Every row belongs to one group in each of 4 separate groupings. Each group adds its own fixed numbers to the row, and there is some noise. The rows also spread widely along 16 directions, which tell nothing about the answers.
In the rows, 128 means zero.
Known rows, each followed by its group in each grouping:
[130 134 138 140 138  86 109 161 108 127 159 158 102 132  81 151 123 101
 145 115 135  81 113 125  79 125]
k_827 (0) M (2)
[162 145 121 120  95 129 129 164 120 135 126  86 153 115 152 139 153 117
 137 194 142 132  99 145 120 126]
k_669 (3) U (0)
[137 115 116 102 111 128 179 161 119 133 115 149 146  80 147  58 131 127
 151 179 111 152 126  92 127 128]
k_827 (1) F (1)
[129 142 182 110 119 144 118 120 127 160  90 101 174  49 125 137 183 147
 107 205  77  86 157  76  88 176]
k_679 (3) C (2)
[116 150 175 154  85 103 149 110  85 155 102 161 153 104 124  76 149 123
 133 167 137 140 174  70 120 115]
k_679 (2) C (1)
[137 130 102 108 159 163 157 118 118 166 105 117  93 136  89 123 109 144
  86 126 144 126 162 156 123 130]
k_238 (0) B (0)
[133 152 122 120 121 116 122 115 133 121 139 164 156  90 124 140 160 128
 154 125 116 125 137  95 116 145]
k_664 (1) B (0)
[164 137 120 138 149 117  93 169  93  99 160 119 111 148 152 139 110  87
 142 126 177 114  95 135  93 113]
k_669 (2) U (0)
[ 89 169 119 166 130 109 146 102 128 198 163 193 105 145  90  96 125 131
 133  67 186 141 176  91 119 108]
k_238 (2) F (1)
[196 139 136 113 168 125  89 152 106 105 119  81 160 123 176 113 131 102
 125 157 125 139  85 145 137  92]
k_664 (1) X (0)
[111 148  58 129 119 138  92 179 136 126 148 127 125 100 163 135 182 148
 128  86 165 140 133 133 122 151]
k_669 (1) X (0)
[107 123 114 116 152 166 184  79 142 140 103  90 127 142 127  85 164 112
 112  84 130 141 146 134 141 149]
k_238 (0) M (0)
[137 177 153 118 148  93 124 162 105 183 130 151 124  99  77 139 165 164
 135 143 103 138 166 143 143 128]
k_669 (3) F (0)
[146  90 111 121 116 129 109 125 119  99  86  82  62 153 136 124 111 142
  73 179 159 102  99 146 126 125]
k_669 (1) C (0)
[136 107 137 123 146 148 123 104 121 132 109 144 134  96 127 143 104 129
 124 139  99 116 125 104 123 134]
k_238 (1) F (0)
[121 125 165 143 177 166 152  78 120 167 140 117 183 152 123 136 104  96
 153  84  91 163 143 137 161  99]
k_664 (1) M (1)
[ 85 118 112 132 110 165 145 114 143 143 132 136 171  82 138 147 167 107
 150 114 110 112 134  90  99 175]
k_827 (2) M (2)
[129 103 143 123 191 145 136 131 154 151 117 172 104 128 134 130 119 189
 118 124  81 164 145 156 181 120]
k_827 (0) C (1)
[162 114 129 102 159 179 131 184 147 159 130 109 132  92 151 151 128 153
 105 221 109 115 108 142 103 135]
k_664 (2) C (1)
[119 122 186 135 137  68  79  79 152 108 105  73 113 162 102 144 147 118
 107 111 106  79  93 118 145 112]
k_827 (3) X (2)
[136 127 145  97 133 126 138 104 141 103 113  91 135 147 107 110  84 123
 123 107 103 116 134 126 139 124]
k_679 (1) M (2)
[ 96  93 154 128 123 129 182 102 126 132 105 157 118 111 120 119 152 146
 153 141  83 148 150 111 169 144]
k_238 (1) U (1)
[151 163  71 117 111 116 108 180 140 123 155 131 118 141 138 132 127 150
 133 110 171 150 122 163 137 115]
k_669 (1) M (0)
[ 96  74 149 161 147 185 150  75 120 151 104  66 122 164 151 104 118  76
  97 131 146 111 102 117 101 130]
k_827 (2) U (2)
[ 98 107 100 167 119 189 195 154  96 203 163 171 134 119 111 162 139 122
 148 167 149 154 156 167 110 142]
k_664 (1) M (2)
[129 121 122 180 138 186  93  67 125 137 135 158 120 156 156 165 118 151
  66 107 202 116 169 119  83 148]
k_827 (0) C (1)
[104 104 112 105 117  97 140 141 140 152  92 150  59 105  70 102 124 154
 108 160  99 103 120 112 130 123]
k_679 (1) F (1)
[132 140 141 159 116 151 131  81 114 158 139 151 144 129 157 110 112 130
 119 154 186 140 163  82 104 116]
k_664 (1) M (1)
[125 119  99 138 138 127 136 108 199 160 143 147 106 181  85 142  95 143
 111  90 117 137  87 167 146 107]
k_827 (1) U (2)
[141 182 133 140 157 116 127 149 144 184 197 169 127 117 111 215 190 162
 169 135 138 138 153 167 139 150]
k_669 (2) M (2)
[ 90 115 104 114  70 109 118 112 156  88 120 125  74 137 126 182 124 163
 151 123 134 121 130 155 185 130]
k_679 (0) F (0)
[128 154 135 161 155 180  45 172 122 121 176 121 218 145 145 209 107 117
 118  31 123 122 145 162  97 133]
k_827 (2) C (2)
[ 73 111  67  88  64 141 155 124 141 118 105  93  99 114  97 135 116 136
 127 123 146  98 156 117 126 161]
k_827 (1) C (0)
[147 146 127 109 130 119  97 124 111 108 133 119 121 120 148 143  94 135
 132 127 163 112 156 106 129 133]
k_238 (3) U (2)
[106 122 136 122 141 129  73  91 133 106  84 100 122 129 145 135 131 135
 105  90 111 120 130 112 159 119]
k_664 (2) M (0)
[102 133 149 123  93  87 107 175 146  71 161 159 176 107 138 127 107 124
 195  84  95 123 121  91 130 124]
k_827 (3) M (0)
[115 113 155 144 139 166 142 158 122 131 150 139 121 139  99 145  98 139
 109 135 128 109 142 144  80 134]
k_664 (0) B (0)
[127 122 129 107 190 156 164 115 142 134 135 147  88 132  80 125 115 148
 105  98 116 114 159 139 105 157]
k_679 (0) X (0)

New rows. What belongs after each?
[152 116 124 134 191 159 134 152 124 131 148 112 134 154  89 122 106  66
 105  79 119  92  87 148  61 127]
k_238 (0) C (0)
[134 125 117 121  91  84 140 137 110 102 112 121  89 113 121 111 180 117
 137 174 148 105 105 113 113 144]
k_669 (1) M (0)
[152 112 158 131 121 127 158 136 120 103 136 150  98 139  92 159 125 175
 101 177 132 111 149 151 110 160]
k_669 (1) X (2)
[132 113  96 121 151 148  91 181 122 133  87  60 143 120 214  40 141 106
 118 113 117 175  70 131 162  89]
k_669 (1) U (0)
[156 145 137 148 103 122 111 125 133 131 114 155 172 114 118 143 151 123
 109 131 108 121 116 123 109 130]
k_238 (0) C (2)
[155 150 155 139 122 144 113 158  87 154 122 131 169 119 154 122 109 162
 117 156 134 171 174 136 147 105]
k_669 (1) C (1)
[143 135 105 131 122 134 128 138 109 111 138 121 119 127 155 132 162 109
 137 125 161 133 122 130 118 142]
k_669 (0) U (1)
[142 157 170 158 139 124 160 151 101 205 141 153 169 134  61 112 132 107
 119 153 111 131 141 139  89 105]
k_664 (3) M (2)
[ 87  93 110 131 121 120 171  90 163 129 138 174 114 118  97 127 128 107
 163  89  96 123 105  93 141 139]
k_238 (1) F (1)
[103 134 169 153 140 148 130 173 145 191 152 109 113 133 125  87 119 155
  97 163 149 117 132 113  80 116]
k_664 (1) U (2)
[128 134 146 117  88  84 110 117 138  88 111 116 103 138 120 162 139 165
 130 151 128 118 135 136 169 133]
k_669 (3) C (0)
[133 123 101  81 137 130 142 142 117  82 109 123 127 110 130 123 127 117
 154 101 102 134 139 134 146 147]
k_827 (0) U (0)
[131 128 102 114  70  81 134 151 175  87 110 152 158 115 133 112 152 134
 163 115  76 156  80 132 185 110]
k_238 (1) C (0)
[131 113 123 139 140 172 128 119 129 113 130  89 146 144 144 140 141  99
 103 101 133 114 112 141 100 155]
k_669 (0) C (2)
[149  93  52 123 127 133 151 150 114 126 137 138  86 130 110 153 132  74
 142 150 141 109  66 153 102 142]
k_669 (1) U (2)
[171 139 101 120 111 109 139 167 146 125 153 136 125 129 105 172 153 126
 138 178 132 117  95 178 124 131]
k_679 (3) X (2)
[ 98 113 113  99 133 123 163 163 121  84 134 115 104 114 160 101 183 152
 167 101 119 162 152 140 185 159]
k_669 (1) F (1)
[ 95  92 158 155 110 163 162  91 144 155 116 142 126 113 144 121 127 124
 131 162 110 124 120  97 113 144]
k_679 (0) U (2)
[131 106 109 160 156 133 117 141 113 136 122 165 133 141 149 111 128 113
 132  99 108 166 105 153 158 103]
k_679 (1) C (2)
[ 69  93  93 153  96 134 104 119 138 115 117 159 121 101 153 122 128 101
 149  82 120 123 101  86 126 126]
k_679 (0) X (0)
[138 132 125 132  80 128 128 158  95 153 118  97 160 125 101 124 103  71
 129 163 132 104 106 119  85 100]
k_679 (3) U (1)
[126 131 147 151 127 100 157 100 173 120 193 143  89 170 147 156 146 120
 183 137 160 129  94 147 147 126]
k_679 (0) U (2)
[146 126 134 165 121 107 143 107 111 158  91 146  95 172 100  89 134 126
  85 146 145 151 108 155 139  92]
k_669 (0) C (0)
[132 121  96 156 117 171 124  77 200 128 149 130 150 159 186 158 143 148
 120 118 156 160  98 154 158 130]
k_664 (1) M (2)
[112 145  77 121 188 131 129 134 136 156 158 161 105 106 138 142 188 141
 156  65 132 151 148 146 165 153]
k_238 (1) F (2)
[ 95 141 120 147  71 108 162 152 100 144 143 149 101 130 101 114 146 132
 143 131 169 134 158 123 121 127]
k_669 (0) F (1)
[160 146 105 135 172 174  62  69 129 177 130 125 126 127 122 198  93 127
  79 123 160  92 146 118  91 128]
k_679 (1) C (1)
[116 145 142 139 126 114 160 178 133 164 146 158 131 108  91 106 200 137
 136 143 105 128 135 131  97 144]
k_679 (1) U (1)
[132 121 104  96 123 145 115  78 198  90 105  81 125 133 186 108 134 127
 120 107 126 130  95 105 154 132]
k_679 (0) U (1)
[ 99 100 139 135 120 132 122 123 137 115 115 126 110 129 146 121 114 150
 123 124 126 126 134 115 147 127]
k_238 (1) C (0)
[142 128 123 149 123  52 152 148 120 129 153 168  83 187  28 110 115  77
 136 108 135  96  74 151  92  97]
k_827 (1) U (2)
[123 110 182 126 119  63 138 134 188  45 132 112 106 160 209  26 141 138
 171 126 122 156  64  99 179  96]
k_827 (0) U (0)
[ 83 138 120 124  88 118 108 128 156 171  98 103 109  98  87 119 165 146
  88 138 121  84 132 100 100 147]
k_679 (3) F (2)
[108 161  79  91 141  98  91 164 228 146 170 193  95  88  65 147 112 172
 123  78 103  71 119  82  77 165]
k_679 (3) C (2)
[144 143 104  93 143 149 114 115 148 129  75  89 139 136 124 106 140 153
  78 101 106 147 148 152 163 127]
k_679 (3) U (1)
[125 127 130 130  62 116 136 124  96 111 109 104 140 119 129 128 136 102
 145 164 142 119 122 107 115 133]
k_669 (1) U (0)
[148 148  93 167 140 151 135 183 117 167 161 204 154 130 109 142 143 148
 113 104 142 158 149 169 107 133]
k_238 (1) C (2)
[108 107 165 141 127 123 139  77 124 155  97 124 125 124 132 112 131 119
 134 155 101 137 121  98 156 115]
k_664 (1) U (2)
[152 141 129 133 122 121 133 151  97 163 122 147 128 121 104 129 127 134
 125 159 127 141 137 133 122 114]
k_669 (1) U (1)
[120 105 131 131 113 132 155 165 135 151 133 150 162 111 104 119  85  91
 159 134  74 133  83 113 116 112]
k_669 (2) M (2)
[176 115  52 129 130 123 134 155  77  98 111 158 101 154 129 116 118  95
 116 123 168 146 111 182 131 112]
k_827 (0) M (2)
[121 154 177 118 140  96  86 128 115 144 115 103 138 106 108 133 147 132
 125 129 102 105 144 102 136 111]
k_664 (3) F (1)
[176 128 155 119  94 130 129  94 136  79 109 171 195  89 171 141 123 141
 146 182 107 136 132  82 128 139]
k_827 (2) M (1)
[ 80  75 134 134 128  82 104  82 119  70 137 105  16 152 153 154 133 108
 155 136 184  67 115  95 145 139]
k_679 (3) C (1)
[129 119 154 146 119  78 140  81 176  85 182 108  99 182 147 180 180 117
 182 136 159 109  82 151 160 125]
k_827 (1) M (1)
[ 97 122  77 141 142 154 124 119 112 136  94 208 160 109  82  68 119 109
  89  16 100 143 160  79  91 138]
k_664 (1) M (1)
[133 121  82 107 106 115  99 141 152 113  85 138 103 102 109 158 195 176
  85 149 109 107 126 146 134 159]
k_827 (1) C (1)
[156 211 126 117 128 124  56 172 163 156 149  88 146 125 155 138 171 189
  91 133 171 132 150 147 116 116]
k_664 (1) U (0)
[107 139 174 155 108 128 138  86 157 133 132 147 152 110 154 113 173 136
 142 138 121 128 137  87 117 146]
k_679 (0) C (0)
[170 173  91 102 113 143 112 126 177  78 188 142 183 126 138 216 133 127
 165  92 136 119 130 151 118 169]
k_679 (3) U (2)
[152 112 109 141 132 172 135 147 143 150 113  64 156 165 127 112 110  72
  83 133 137 116  60 162  94  99]
k_238 (2) C (0)
[148 137  94  93 183 146 138 116 132 118 109 127  99 133 139  93 135 157
 107 102 134 150 156 150 155 139]
k_679 (1) M (0)
[ 73  97 135 150  72  88 169 103 114 119 111 171  25 152  69 111 128 149
 115 154 174  92 152 107 104 143]
k_827 (0) U (0)
[148  97 108 120 131 156 120 152  90 133  76 172 168  70 160  96  99 121
 126 146  77 161 126  93 139 114]
k_238 (1) U (1)
[168 181 150 134 132 122  64 138  64  89 146 156 151 129 148 127  76 139
 118 103 188 126 194  97  92 117]
k_664 (1) U (0)
[158 143 137 141 143 124  91 100 141 133 115 135 126 145 135 147 134 138
  94 122 143 124 123 125 129 114]
k_238 (2) U (1)
[122 125 133 118 117 139 108 166 162 132 121 105 139 120 146 116 121 143
 116 136 107 126 105 127 128 105]
k_664 (0) M (1)
[136 105 155 176 104 126 122  76  95 124  92 154 123 134 138 109 142 118
  92 169 147 117 130 102 104 131]
k_679 (1) C (2)
[129 127 124 130 173  84 160 175 114 122 169 176  94 140 109 103 154 120
 181 110 124 144 116 154 140 119]
k_827 (1) M (0)
[136 144  85 107 125 125 128 164 128 147 125 129 163 102 116 134 147 103
 163 104  85 153 100 143 147 123]
k_669 (1) U (0)
[158 135 119 125  99  79  78 156 106  79  74 161 143  98 144  62 142 132
 102 135 119 125 110  84 113 113]
k_827 (1) C (0)
[136 139 126 125  71  76 123 109 129 111 128  75 128 135 158 118 149  82
 166 179 159 115  81 111 153  97]
k_664 (1) C (2)
[153 145 164 140 146 153 130 104 117 166 132 129 148 157 106 145  74 150
 102 144 135 141 161 150 130 102]
k_664 (1) M (2)
[ 88 118 134 130 118 117 102 110 120  68 104 130  79 140 181  97 129 173
 124  87 160 147 178 117 179 133]
k_679 (0) C (0)
[143 152 154 148 125 105 120  70 146 107 132 150 135 168 112 139 132 128
 115  96 140 122 137 126 135 129]
k_679 (2) C (2)
[116 138 102 128 144 112 138  73 159 157 133 160 108 122 134 101 142 130
 144 101 142 148 132  93 157 116]
k_679 (1) X (1)
[135 132 119 135 119 128 147 101 137 175 120 121 132 128 116 106 126 112
 121 147 133 130 107 110 119 120]
k_669 (1) M (2)
[148 127 129 148 146 104 109 102 119 104 136 168  81 166 141 112  98 142
 115 116 179 136 138 128 146 102]
k_679 (3) F (1)
[150 152 126 116 145 132 132 155 153 134 142 105 141 130 133 105 153 138
 115 130 128 136 114 146 126 126]
k_664 (1) F (2)
[158 160 193 122 158 144 158 120 151  90 188 100 214 156 123 158 137 105
 170  77  96 133 132 144 117 162]
k_669 (3) U (2)
[136 139  68  94 134 161 103 139 107 191 111 111  97  77 101 180 130 130
 106 172 138  90 148 130  94 153]
k_679 (1) U (2)
[145 116 113  80 135 209 117 126 135 112 147 118 149  90 119 217  31 158
 116 132 123  89 176 117  93 166]
k_238 (1) F (1)
[136 104  80 115 165  97  89  53 142  87  75 129  48 127 195  94 160 127
 122 104 151 139  89 101 189 123]
k_669 (0) M (0)
[135 151 150 141 110  94 147 131 141 156 141 148  98 147 131 138 154 167
 141 168 155 152 141 146 171 104]
k_238 (2) U (1)
[124 161 120 123 109  99  94 137 162 160 114 132 136 113 117 113 145 156
 115 123 110 130 125 116 142 112]
k_679 (1) C (2)
[136 128  87 122 142 108 119 113 113  92 136 172  80 161  84 131  91 123
 110  78 170 111 151 126 115 124]
k_664 (3) B (1)
[133 145 117 141 123 103 136  62 128  95 153 157 113 123 125 166 191  95
 157 114 166 104 127 104 109 159]
k_664 (0) X (0)
[129 141 132 165  44  79 141 130 161 122 143 116 109 169 138 116 176 122
 143 181 174 129  74 148 131 100]
k_679 (1) U (0)
[129 120 115 116  95 118 156 144 141 131 124  93  68 156 113 143 147 157
 111 194 156 121 119 175 147 128]
k_664 (1) U (2)
[129 142 123 142 104 121 158 146 123 139 139 167 148 120 113 130 156 138
 144 131 128 147 147 138 131 134]
k_238 (1) C (0)
[136 124 112  95 149 141 156 159  95 138 115 121 121 130  97 104  85 123
 126 127 111 144 152 147 140 118]
k_664 (1) U (2)
[144 138 125 131 131 150  99 143  83 151 100 131 167  80 131 133 156 106
 114 144 107 118 140 111  92 145]
k_679 (1) U (2)
[133 118 142 185  96 134 131 144 133 136 155 148 139 166 141 156 120 119
 134 153 152 142  88 157 123 104]
k_669 (2) C (0)
[ 71 117  99 146 127  84 119 117 136 107 133 175  81 147 121  78 140 114
 146  41 149 129 134  94 145 119]
k_679 (3) M (1)
[113 131 138 136 137  88 158 147 140 146 172 212  95 146  83 132  80 164
 171 103 115 157 147 135 162 112]
k_669 (1) M (2)
[168 174 137 165 149 125 119 124  68 113 159 181 171 118 145 121 180  96
 137  94 168 140 170 119  85 147]
k_679 (0) X (2)
[127 142  93 110 100 107 142 105 130 134 148 171 135  83 135 156 138 120
 190 144 133 136 142  92 150 133]
k_679 (1) X (1)
[127 121 107 130 100 155 131 130  94 130  96 144 133 125  99 135  85 127
 101 119 127 131 152 132 115 131]
k_669 (0) C (0)
[114 133 110 113 180 157 120 195 135 196 152 170 145  84 126 125  88 175
 141 111  90 161 162 133 143 118]
k_827 (1) X (2)
[148 195 132 131 156 126 171 156 121 157 197 123 174 159  95 141 188 112
 154  84 164 149 170 174 114 135]
k_827 (2) X (1)
[156 145 165 111  88  72  86 105 113 101  76  52 117 145 158 123 151 140
 112 198 146 121 125 129 190  85]
k_664 (3) C (1)
[112 121 118 114 146 132  95 134 139  99 143 159 104  93 157 158 137 149
 147 109 124 109 149  99 125 156]
k_679 (0) C (1)
[121  88 141 146 123 166 162 101 144 147 114 130 125 136 140 107  93 139
 101 158 129 131 125 115 124 130]
k_238 (1) C (2)
[153 109 109  82  98 116 159 144 144  97 118  87 121 101 118 121 118 106
 130 188 127  82  93 107 104 147]
k_238 (3) X (2)
[121 131  95 125 120 138 122 109  93 170  82  96 111 123 104 126 149 106
  97 130 141 119 135 131 125 123]
k_238 (1) U (0)
[140 128 150 124 129 154 166 133  46 167  86 146 152  53 137  98 162 121
 130 223 118 140 175  95 112 145]
k_664 (3) F (0)
[129 100 101 113 165 135 129 144 133 162  91 121  66 123 100 117 142 131
  92 141 103 117  96 140 126 128]
k_669 (0) U (1)
